The first 5 rows are patterns. Each new row is the sum of 2 different patterns, raised or lowered, with some noise. Before adding, each is slid sideways (what falls off one end comes back at the other) and multiplied by a number that may be negative. Names go in the order of the patterns.
Known rows, each followed by the names of its patterns:
[  2.1   2.1   4.1 -12.5 -14.6  -5.5   8.0  -1.0  11.2  -3.7   5.4  28.1
  -4.1  -0.9  -5.2   6.2   2.5 -28.1   5.9  -0.6  -2.8   1.5  18.6   9.8
  -7.1  14.6  -1.6   5.1  28.1   9.8   3.8 -12.4  18.9 -11.2 -10.6 -19.2
  14.7   3.2   7.3  -1.7  -7.2  21.3 -16.7  -0.1  14.1  -2.9  17.5]	(3)
[  7.1 -12.1   1.7 -12.2   0.7  -5.8   6.1 -19.0  -6.0  -8.1  -0.5  -3.0
 -15.1   3.6  -5.0   7.4  -0.9  -6.5  -0.3 -13.7   2.5   1.8   4.1  -3.0
   2.6  14.1   0.8   6.0   8.6  -0.9 -14.3  -1.7   0.2  -1.6  -2.0  -0.3
  -3.0   9.2 -27.4  -5.1   2.3  -0.8  12.0   0.7  -2.2  -5.3  -3.7]	(2)
[  7.0   1.6  -5.5 -18.7  -1.2  -7.4   0.2  21.1  -1.4   0.1  -1.7 -25.0
  25.6  21.3  -2.6  -8.8   8.3   4.3  12.1  -0.4   0.2 -11.3   0.5  -4.2
 -12.9   5.1  -9.7  11.5   5.2  -7.8  11.5   5.1  -6.1  27.3  -0.4  -0.6
  28.1   2.4  -3.9  10.5  12.2   3.1  -1.0 -15.3  -5.5   1.1   3.8]	(0)
[ 24.1 -16.0  11.4  -8.2  -1.7  -4.9   5.4  -2.2  27.0   5.5  15.2  -4.7
 -20.7   1.5   8.7  -4.3   1.8  14.6  -2.8  -1.9  12.0  19.3  -6.7   0.7
 -12.9   2.6  -3.5 -11.0  16.2  14.2   4.6   0.0  -2.8  25.3  -0.7 -10.4
 -14.5   3.1  -2.0  -9.7  28.1  25.4   1.9 -28.1   2.9  -0.2  -0.7]	(1)
[  3.2  -3.4  -5.0   9.7   6.7   0.6   1.2   9.1 -21.1   1.4 -15.8  -0.4
 -19.3  14.4  -9.1  -8.5  -1.6   8.0   5.5   8.1  18.2  -5.4 -15.3   0.0
   2.9  -0.6  -6.6   7.7 -11.9 -10.1  13.8 -15.4   0.2   1.9 -10.2  28.1
  12.8  -1.7  -3.2  22.4  -1.1 -11.4 -17.6   5.6  11.1   0.8  -6.2]	(4)

New rows, each followed by the names of its patterns:
[  2.2   0.6  22.3   7.9  21.6   1.1   9.9  22.4  -6.8   1.0  12.5  -5.9
  14.0  -4.1  -8.3  16.1  21.5   1.7   4.3  13.2  -4.8   8.0  10.3  24.9
   7.9   5.3   8.8   2.5  31.2   5.5  17.9  13.1  -3.4   7.5  10.0  -3.2
  22.9 -14.9  -1.7  20.4  14.8  -1.1  10.4   1.0   2.0  11.5  16.7]	(0) (1)
[  7.3  16.6   6.8  -1.4  29.5 -17.5   2.9   9.0   3.6 -18.7  24.7   2.4
  -3.8  -1.2  -2.7   1.9  11.2  20.3   1.7  -9.9  -2.2  -7.5   3.0 -10.0
   8.3   6.1  -7.5  13.6 -13.5 -16.3  24.2  10.8  25.3   7.5   6.3   3.1
  31.3   0.6  -9.1 -23.0   7.1  12.3  -6.7   0.6  -4.1   7.1   1.6]	(0) (4)
[ -3.1  -4.1  -7.9 -22.2 -15.5   5.5  -6.0 -31.2  -4.3   2.5  -0.1 -17.0
 -20.5  -8.7 -32.4 -28.4  -9.2   8.1 -17.9 -22.1 -11.6 -36.2  -0.5 -10.5
  -7.1 -10.4 -10.5 -33.0   5.4 -21.1 -16.2 -29.9  -3.2   8.6  -5.0 -18.4
  -7.5 -20.5 -21.8 -13.6 -17.4 -18.3 -34.9  -0.1 -11.0  -5.7  -5.6]	(0) (1)
[-12.2   9.3  21.5  20.9   2.4  29.4  17.8  15.1  -4.4   9.2   5.3  10.3
  17.8  -7.6  34.4 -15.1  -3.1  17.2  -2.2  20.5  12.0   8.1  15.1  21.7
  24.5  -4.9  17.2  -8.9  16.4   1.6  -3.6  -1.9   7.3   7.3   5.3   7.1
  20.7   9.0   8.9  19.0   9.9  -9.3   4.4   3.9   3.3  15.8  11.3]	(3) (2)
[ 16.2   8.8   8.0   1.0  13.3   4.5  10.6  10.8  -1.3   7.8  -7.2   4.0
   6.1 -29.1   4.6  -0.1 -22.5   5.8  20.7  -0.6  -4.5   4.3   7.1  12.5
  11.9  -7.8  28.2   5.2   2.2  11.6   3.4   6.5  11.0   9.5  -6.4   0.0
  17.0   3.7  33.7 -13.3  -2.9  -0.2  27.8   4.7   8.5  -4.5   7.1]	(2) (0)
[ 21.0  19.5   8.7   6.3   7.2  14.6  13.9  12.9  24.1   2.1   5.6  25.4
  31.9   1.4  44.4  25.1  32.4  29.2  17.3  10.8  28.1  36.1   6.7  30.2
   6.9   3.3  22.2  10.1  25.3  19.4  10.8  14.1  24.9  17.2  12.7  36.4
   9.3  21.8  11.7 -20.6  39.4  35.4  19.9   7.3  23.7  41.5  22.7]	(3) (0)
[  3.4  23.4  -4.6  -4.7   5.9  -2.9  -7.9  39.3   2.6  -2.7 -10.0  25.3
  -5.2  -3.3  -4.8   9.5  -5.4   8.2   1.4  -6.6  18.2 -10.4  -6.8   9.6
   5.4   5.0   2.7   4.1  -2.0   8.9  -6.4  -3.2   8.5  14.3   9.5 -12.0
  -9.3  30.6   3.8   0.9  -7.1   6.3   0.6 -28.0  11.2   4.3  -1.5]	(3) (4)
[  3.0  30.0 -13.1  19.5  10.7  15.3  50.5   9.4   8.0   1.2  12.7  19.4
 -25.9  19.3  -2.1  10.0   8.1  35.8   0.9  -0.4  15.1   8.6  14.8  23.1
  24.2  12.0   6.1  27.3  -3.6   0.2 -19.1  25.5  16.8  22.1   7.8   7.3
  45.4  -4.0  17.8  33.1   8.3  15.0  13.7  11.1  13.3  -0.3  -2.4]	(3) (2)
[19.3 27.8 22.7 38.5 10.9 12.3 25.4 31.5 25.0  3.0 15.2 10.3 23.7 14.8
 35.1 18.9 24.8 18.6 37.2 20.6 27.5 46.2  9.2  6.2 30.4  7.0 22.5 17.8
  8.3  9.7 18.2 27.8  2.4 21.8 25.5 27.2 55.3 35.5 18.4 14.2 44.6 26.5
 25.5  8.2 36.6 35.3  9.5]	(0) (4)
[ -3.1  -1.1 -13.9 -18.9  -8.9 -18.4  -7.4 -21.5 -27.5  -7.8  -1.7  -8.2
 -13.6 -19.3  27.2 -13.1  -5.3 -10.1  -9.4 -16.8 -21.5  -1.8 -29.6 -10.4
 -12.0 -37.9 -11.8 -14.9  -1.1 -30.7   3.2  -1.9  -4.2 -26.1 -20.1 -24.7
  -8.4   4.8 -31.0   2.7 -13.8 -21.6  -7.4 -22.7 -20.6   5.3 -11.7]	(3) (2)
[ -1.4   6.9  -1.5  10.0  -4.1   1.9  21.6 -19.1  -1.1 -14.2  -0.4   6.8
  -0.2  17.9   9.4   6.4  -9.3   0.4  22.5 -21.7  -7.0 -12.1   5.6  -7.9
 -11.5  47.4  20.1   3.0 -24.9  -0.3 -15.6  -8.9  29.3 -27.9  12.0 -11.4
 -23.2 -11.6   1.3   8.3  11.9  13.3  24.1  10.6 -33.2  -0.1   3.8]	(3) (1)
[ -2.8  -2.5 -26.2  -0.2  -1.1   8.0 -26.8  -6.2  11.2 -10.3 -17.6  10.9
 -11.2 -27.4 -14.6   6.8 -15.9   4.4   1.8 -34.7 -27.2 -10.0   8.8 -22.3
   3.4  12.2   5.1 -25.8   3.7 -22.0  -1.0   2.7 -34.2  32.3   4.8 -19.7
  -3.2  -5.3  -8.7 -13.6 -24.0  13.2  17.3   0.9 -14.2  -0.4 -16.7]	(3) (4)
[ 23.3 -25.0   8.7  12.7   7.9   5.7   0.1  -2.0 -13.4   7.7  21.1  -3.3
   3.0  -2.4  10.0  -3.9  19.1  -1.1  -9.0  12.1   4.9   0.7   1.5 -14.5
  -6.6  10.5   6.2 -14.8   4.1   4.6  19.8   1.8  -0.1   0.6  12.4  13.4
   7.6  12.3   3.3  -1.8  -7.9   5.8  -1.0  19.4   3.4  15.6   1.8]	(2) (4)
[-10.9 -32.0 -30.0 -22.2 -10.1 -35.8 -21.9 -17.5 -18.9 -21.1 -21.3  -5.9
 -24.7 -13.0 -27.5 -22.4 -21.0 -34.5 -10.5 -11.2 -15.8 -21.5 -21.2   2.2
 -19.6 -21.0 -21.0 -18.2 -30.3 -23.2  -7.2  -6.2 -17.7 -34.1 -20.0 -14.7
 -37.9  -9.5 -27.7 -12.8 -12.1 -19.9 -24.8 -20.8 -23.2   0.2 -24.9]	(2) (1)
[ -7.4  -7.4  -0.9  -7.6  15.8 -21.8 -38.7   5.7   5.9  -0.2  -8.9  -9.3
  23.2  -4.7   6.0  -1.3   0.5  -7.2 -13.6   9.0 -20.8  -3.5   0.5 -34.5
 -13.1   0.1  -8.1 -17.0  10.4  -9.9  12.7 -11.3  -8.4 -15.1  -1.0   4.7
  -9.4  17.8  -1.5 -15.9  -4.8 -16.1  -0.1   7.5  -2.9  14.9  11.8]	(3) (0)
[ -9.6  -7.5   3.8 -10.0  10.3   4.5 -13.8  -3.1   8.5  -1.4 -11.7 -13.5
   9.5   4.1   1.0  -4.3  -3.4 -15.5  -8.8   5.0  -1.2  -3.9  -2.6  -0.5
 -10.3 -19.5 -16.7  -2.7 -14.1  12.3 -10.3 -10.0  -6.7  -0.4   1.9  -7.4
   5.2 -15.9 -14.5  -9.3   0.1 -17.0 -11.0  -5.7 -11.1 -11.4  -5.1]	(2) (4)
[-22.9 -11.9  12.4   9.2   0.9  25.4   9.6 -17.5 -21.1 -21.1  50.5  21.5
   0.9  -3.8  -9.8  19.8   6.6  11.2   5.2  -4.1  -0.4   3.1 -33.9   6.5
 -19.2  17.4  26.2  -5.0   7.1  10.8  -3.3  16.1   5.8   3.6  18.7 -11.4
   5.1  11.3  26.0   3.9   6.2  -0.1 -15.7  -7.1   2.3   9.4  10.2]	(0) (1)
[  6.1   4.2  -7.2   5.7   9.8  14.5  -4.2  14.0   5.6   5.6   1.0  -0.7
   5.4  -1.7   3.0   4.3  -2.8   4.4  15.8  10.5  11.7   7.0  11.3   6.9
   9.9  13.9   7.7   0.5  10.9  -2.5  -3.7   0.5  11.5   8.2   4.1  10.9
   6.8  -3.4   6.2   9.9  -6.7   3.4   4.0  -1.8   5.7 -13.1   6.1]	(2) (4)
[ -0.1  17.4   0.3 -15.2   5.9   9.1  15.8  -1.5  10.5  30.2  -1.3   4.9
  11.6   6.0 -17.8  -3.8   9.0 -11.1   9.7   8.4 -16.8  -2.7   4.1  19.5
  -9.5  17.9  10.6  42.7  -2.9   2.0   2.2  -0.2  12.2 -13.6  23.1   8.8
 -10.7  16.5 -11.3  13.6   5.0   7.5  15.8  32.2  13.0   5.8   7.7]	(3) (2)
[-14.0   2.9 -15.4 -12.6   9.5   3.5 -18.4   3.2  -0.4   1.1  -9.8  -4.4
  -5.7   7.8  -7.2   4.0  20.5 -13.6  -7.1  -1.6  -0.7  -8.7  -2.0  -0.9
   9.3  -4.3  14.0  -2.3  12.6  -0.5   8.8 -12.4  -3.2   4.9  -9.0   4.9
   2.8   6.8 -11.1 -10.3  -5.8   0.3   7.6   9.1 -15.1   2.2  10.1]	(3) (4)
[ -0.3   6.3   8.4  12.7   1.3  14.8  -8.0   3.0  -3.6  -1.4  23.2   5.7
   7.9   6.5 -23.2  38.3  23.5  10.1  -4.1  16.6   5.6  28.6   8.5  10.5
  -6.5   8.4  10.6 -11.0  12.2  -8.7  15.7  13.2  -2.0  25.0   8.9  -2.6
  27.7   6.5   4.5  23.9   7.6  -2.5  10.8  15.0  16.3   5.6  -9.6]	(2) (0)
[-14.6  -5.5  -2.5 -11.4  15.7   4.0 -14.9  18.4  12.9  -8.1 -13.2 -28.3
  -1.2   3.9   0.8  -7.9  -9.5   4.0 -10.6  13.7  -2.4  -1.3  -8.8  18.7
 -14.9   5.6 -15.3  -1.4  -5.0   0.5  -7.5 -18.6  -5.4   5.0  -3.8  11.3
   5.7 -11.7 -18.7  -3.3  -6.5 -19.3  -9.8  -5.4 -21.9 -11.6  17.7]	(2) (4)
[ 22.4 -17.0  -1.6   4.0  -2.0  11.6  -0.3   6.7  -3.5 -12.9 -16.1  -6.2
  -0.4 -12.8   6.1  -9.5  -3.9  18.6   0.7  -1.1  -7.9   3.2  -0.4 -23.8
   2.2  -7.7  11.1   1.1   9.2   5.2 -15.7   5.6  -2.6   3.6  19.9   1.0
   5.4 -14.5  17.0 -10.5  -7.2 -19.8  19.1   0.5   4.4  -4.6  -6.3]	(3) (2)
[ 32.6   6.1   3.5   9.6 -11.8  17.1 -20.7  32.2  34.1   0.5   9.0   3.7
   9.1  -4.2   9.7  29.4  16.8  -0.7  11.8  13.1  18.3  12.5  13.7  -1.7
   1.1   0.2  11.6   8.8  14.6  15.3   8.7  22.2  30.4   8.9   0.2  14.2
  -6.7 -23.7  15.0  35.5 -12.7   4.5  10.6   1.1  13.6  10.7  30.7]	(3) (1)
[ 19.8 -16.4   5.5  10.6  -7.3  13.2  -8.4   3.2   6.0  -9.3 -11.2  -2.1
  17.3  -1.6  12.1   3.1   4.3  12.1  -3.2  -2.4  -4.2   3.5   2.7 -24.6
  11.2 -21.0  -7.0   2.9  12.4  15.7  -4.1   8.8  -5.2   1.8  28.4   0.1
   4.6 -17.6  14.8 -12.8  -4.1 -31.1   5.6  -2.3   6.3  -1.9 -15.0]	(3) (2)
[  8.8  18.5  -9.1  -3.7   5.0  18.0 -16.0   2.2   0.1   5.1  12.7  11.3
   4.0   4.1   9.0   4.6   2.9   2.5  -5.4   6.8  -2.8   5.4  -4.0 -13.7
   1.9   5.2 -10.7  -5.0   9.2  -4.8   2.6   3.6  -0.4  16.2   1.6   5.5
   1.3   4.8   1.8   9.6  21.9   6.5  14.2  12.3  -6.3  -2.0   5.8]	(2) (0)
[ 24.2  22.1  -3.2  -8.8  23.7   7.0  -3.5  38.1  38.6   7.7 -16.8  -2.1
   1.0   4.9  29.2  -3.6  17.6  -2.8  -6.6   0.9   6.7   7.3  41.4  11.0
  19.7  -1.0 -28.4  22.9  26.3   0.9   0.8  27.3   6.8  12.1  15.0  23.0
  -7.4   6.9  -7.9  -0.1   6.6 -10.5  25.5  22.4   6.3  14.1   7.5]	(0) (1)
[ 11.9   3.3   4.7   2.9  17.0   7.8 -14.3   7.4  30.3 -17.8  35.1  28.0
 -11.2  12.2   8.6  21.3  20.6  11.9   2.6   0.9 -13.5   0.5 -15.0  18.3
  15.8  17.2   8.1   5.8  17.2   2.7   5.3  34.8  -1.2  -4.1  41.8  11.0
  15.8  13.7  22.6  20.5  -4.7 -16.7   1.5  12.4  15.3  -3.8  13.3]	(0) (1)
[ -9.7  -6.6  -8.8  -0.6 -10.8 -12.3 -15.4  -3.1 -11.9 -20.3   1.0 -17.3
 -23.0   2.1 -30.8 -13.1 -12.8  -3.3 -18.3 -16.1 -10.4  -1.3 -13.3 -19.4
 -27.2  -6.3  -5.8   0.9  -7.7 -15.4  -9.5 -25.2 -26.4 -17.0  20.8 -11.1
   0.4  -9.7 -10.1  -9.7  -9.1   1.7  -9.2 -12.9 -18.5 -15.7 -37.6]	(1) (4)
[-13.4 -24.7 -30.8  -8.2  -4.3 -22.1 -46.1 -20.3 -25.8 -28.3  -9.0 -23.4
 -14.5 -29.5 -21.9 -24.7 -16.1 -19.6 -13.1  -2.8  -9.9 -26.2 -34.1 -30.8
 -18.0 -21.9 -15.5 -11.7 -27.1 -17.6 -16.7  -4.4 -28.8 -20.9 -33.4  -9.8
 -19.5 -23.8 -14.5 -13.9 -10.2 -24.5 -19.6 -13.1 -23.2 -25.5 -29.2]	(2) (1)
[ 11.6   5.6  20.1   7.8 -17.7  -1.3   4.7   3.6  -7.1  25.2   0.3  28.7
 -18.9  19.7  -6.8  14.4  25.3   7.7  -5.5  -2.6  -6.8  -8.1  -1.3  22.6
  -5.7   1.8  -0.6  17.7 -19.5  13.2  10.0  -9.8  19.1  -9.3   7.1  10.4
 -13.4  -7.6   2.6   9.3 -27.1  10.6  20.2  26.9  -1.8  -4.1  20.2]	(2) (4)
[ -9.7 -12.6 -19.1  -1.0 -11.0 -36.2 -18.1  -9.5 -14.9 -29.9 -31.7 -14.8
  -5.7 -20.4 -19.8 -16.5 -19.6 -32.5 -16.2 -22.5 -23.8  -6.7 -22.0 -20.0
 -24.8 -24.2  -0.7   5.6 -21.2 -15.4 -22.9  -9.5  -6.5 -19.3 -23.3 -28.1
 -21.2 -31.2 -24.0  -5.9 -26.3 -13.9 -14.2 -19.7 -14.7  -8.4 -17.0]	(0) (4)
[-16.5   0.7   2.0  -4.8   6.2   3.0  -5.2  16.3  -7.6  -3.4  23.0  -5.8
   8.2   3.3  21.0   1.3  11.3 -26.9  -1.8   4.5   1.0  -0.5  -3.7 -13.0
 -35.7   1.2   1.4  -0.9  17.5  -3.3   1.4  -9.6 -18.7  30.4   9.3   6.7
 -10.7   5.6   8.4 -10.3 -10.1   0.0 -10.2 -18.6  -6.5  -8.7  12.8]	(0) (4)
[11.9  3.7 -4.2 14.0 24.0  4.9  1.6 17.1 12.4 18.4 13.0  1.9 41.4  6.6
 -1.2  9.2  0.8 10.2 -3.0 18.6 21.6 10.1 22.5  9.0 28.6 -7.6  0.4  3.7
 46.2 15.0 20.9 11.9  0.1 34.6  0.7 21.6  6.0 13.0 14.6 12.8  7.8  5.3
  1.6 11.0 26.0  9.0 -8.4]	(2) (1)
[-21.7  -0.4 -21.7 -19.4  -6.0 -15.9  -3.2   4.7   9.5 -10.2  -4.5 -13.3
  -2.9 -10.0 -25.6 -11.4  16.6   1.7 -14.7  -7.4   4.7  -9.9  -3.6   0.7
  -5.0 -26.7  -5.4   0.2  -9.6  -5.8  -8.3 -31.8   2.9  -4.4   8.1 -21.6
   2.9  15.8   5.2 -12.7 -15.5 -11.5  -0.2  -0.1 -12.5   6.0  -9.4]	(3) (2)
[ -1.9   1.4  10.6  -6.5  -4.7 -29.7 -25.6 -11.5  12.9 -27.1 -15.1 -10.5
 -30.3   7.9 -19.3  -7.4 -25.6  -8.8 -23.6  -8.1 -19.9 -18.3 -25.6  -8.8
 -13.7   9.0  -1.2  -7.4 -20.9 -15.6  -6.4  -0.8 -25.1 -28.4 -14.3 -12.2
  -3.5 -26.5  -2.7  -9.0 -16.7 -20.2 -23.0  -1.0  -5.8 -41.0  11.7]	(0) (1)
[ 12.9  -0.9 -18.7   8.5  16.8  34.6  16.9  14.4  15.7 -18.2 -23.4   9.3
  34.4 -14.0  11.8  10.2 -11.4  22.3  -4.6  39.6   4.8  14.4   7.7  11.1
 -31.3  -1.7   1.6   2.8  29.4   1.5 -20.7   5.7   6.0   4.8  -2.9  18.9
   2.6   5.5   3.8   7.0  15.8   7.4  20.3   1.2   7.4  -6.0  -3.5]	(3) (1)
[ -1.1   0.2 -18.2  13.7   7.0  -3.1  -7.7 -21.1 -20.1  -0.4  -9.9 -40.6
  -0.5   1.5   6.9 -15.6 -12.7  19.8  -7.1  -8.5   0.1  -5.4 -27.4 -18.6
   0.2 -19.7 -10.3   1.4 -32.0  -4.9  -7.8  16.0 -30.0  11.2   6.8  11.7
 -22.4 -12.3 -16.5 -13.0   2.5 -15.7   7.2  -7.2 -17.4  -0.4 -24.8]	(3) (4)
[-16.7   7.1 -20.7 -19.1   4.3 -31.5 -19.9 -11.6 -15.6  14.9   6.2 -13.7
 -11.9  26.7 -15.8 -22.9 -30.5  -2.8   0.1 -23.6 -11.1  -6.7 -16.2 -17.3
   8.5   2.0 -13.3   1.0  -2.8 -29.4   4.5 -21.2 -11.1 -34.8  13.1 -27.0
 -23.8 -23.0   5.2  -6.1   0.1   4.9 -19.3 -15.5 -19.9  -9.4  -3.8]	(3) (4)
[ -9.4  -2.4 -12.4  -8.3   1.0 -19.4  -2.5   9.5   4.6  -5.5  13.2  27.0
 -14.5   7.8 -25.0  -6.2   1.8 -24.9   7.1  15.2 -25.1  -1.9  -7.5  -6.3
  -7.2  -6.3 -27.2 -12.2  -7.0 -11.5  35.6  24.1   1.5 -32.6  -6.0  -6.2
   2.9  37.3 -15.6  14.5  -8.7 -23.8  -5.5   1.8  -2.9  46.3 -21.7]	(0) (1)
[10.8 31.6 -2.6  5.9 20.6  8.4 49.4 28.0 17.7 22.9 26.5  8.3  2.8  2.3
 22.7 11.5 18.1 16.9 29.0 12.8 15.4 32.1  4.5  2.7 17.5 41.9 -4.2 19.3
  5.1  2.5 11.8 21.4 16.2 10.6 17.9 20.3 22.6  7.0 29.5  5.7  6.9 29.9
 19.7 12.1 16.6 22.7 -1.6]	(1) (4)
[ 34.7  -6.7  19.3   9.0   8.2   6.5   2.3  11.0  -8.9  11.6  15.4   9.7
   1.3  -2.1  14.3  -1.1  11.3  16.0   7.8  20.4  10.3   5.9  18.7 -13.1
   0.2   3.9  29.1  -5.0   7.2  18.5  11.5   2.5   0.8  11.8  16.8   1.6
  18.8   9.3   7.5   1.5  11.8   3.2  14.5  30.1  10.0  20.0   9.5]	(2) (4)
[ -2.2   2.8  -8.0  -8.4  -7.6   0.1   5.9   0.1  -6.3  15.9 -14.9  -7.1
  -5.6 -15.3   9.9 -22.5 -17.1   0.3  -6.4  -1.4 -10.8  -3.5  -6.6  -1.3
  -3.0  10.0   1.2   9.6  -8.2   1.9  -1.6 -13.7   2.3 -19.7  -7.2   4.0
 -26.1   6.6  -8.6 -29.1  -9.3  -0.9 -13.2 -25.2 -11.5  -9.6  -3.2]	(2) (0)
[  5.7  -6.7  25.7  -2.2  -4.7  25.2 -15.2   0.9   3.1   2.5 -16.9 -15.6
  15.2 -15.8  10.8  -5.3 -23.8 -13.3  10.4  15.1 -12.5   8.6  11.7  29.7
 -17.2   1.6 -12.9   2.4  11.8 -21.5  26.2  -4.2 -15.1   0.3 -13.7  -7.2
 -16.4  -5.5   6.3   7.4   4.3   1.4  -0.3 -12.9   5.6  -4.6 -26.0]	(3) (2)
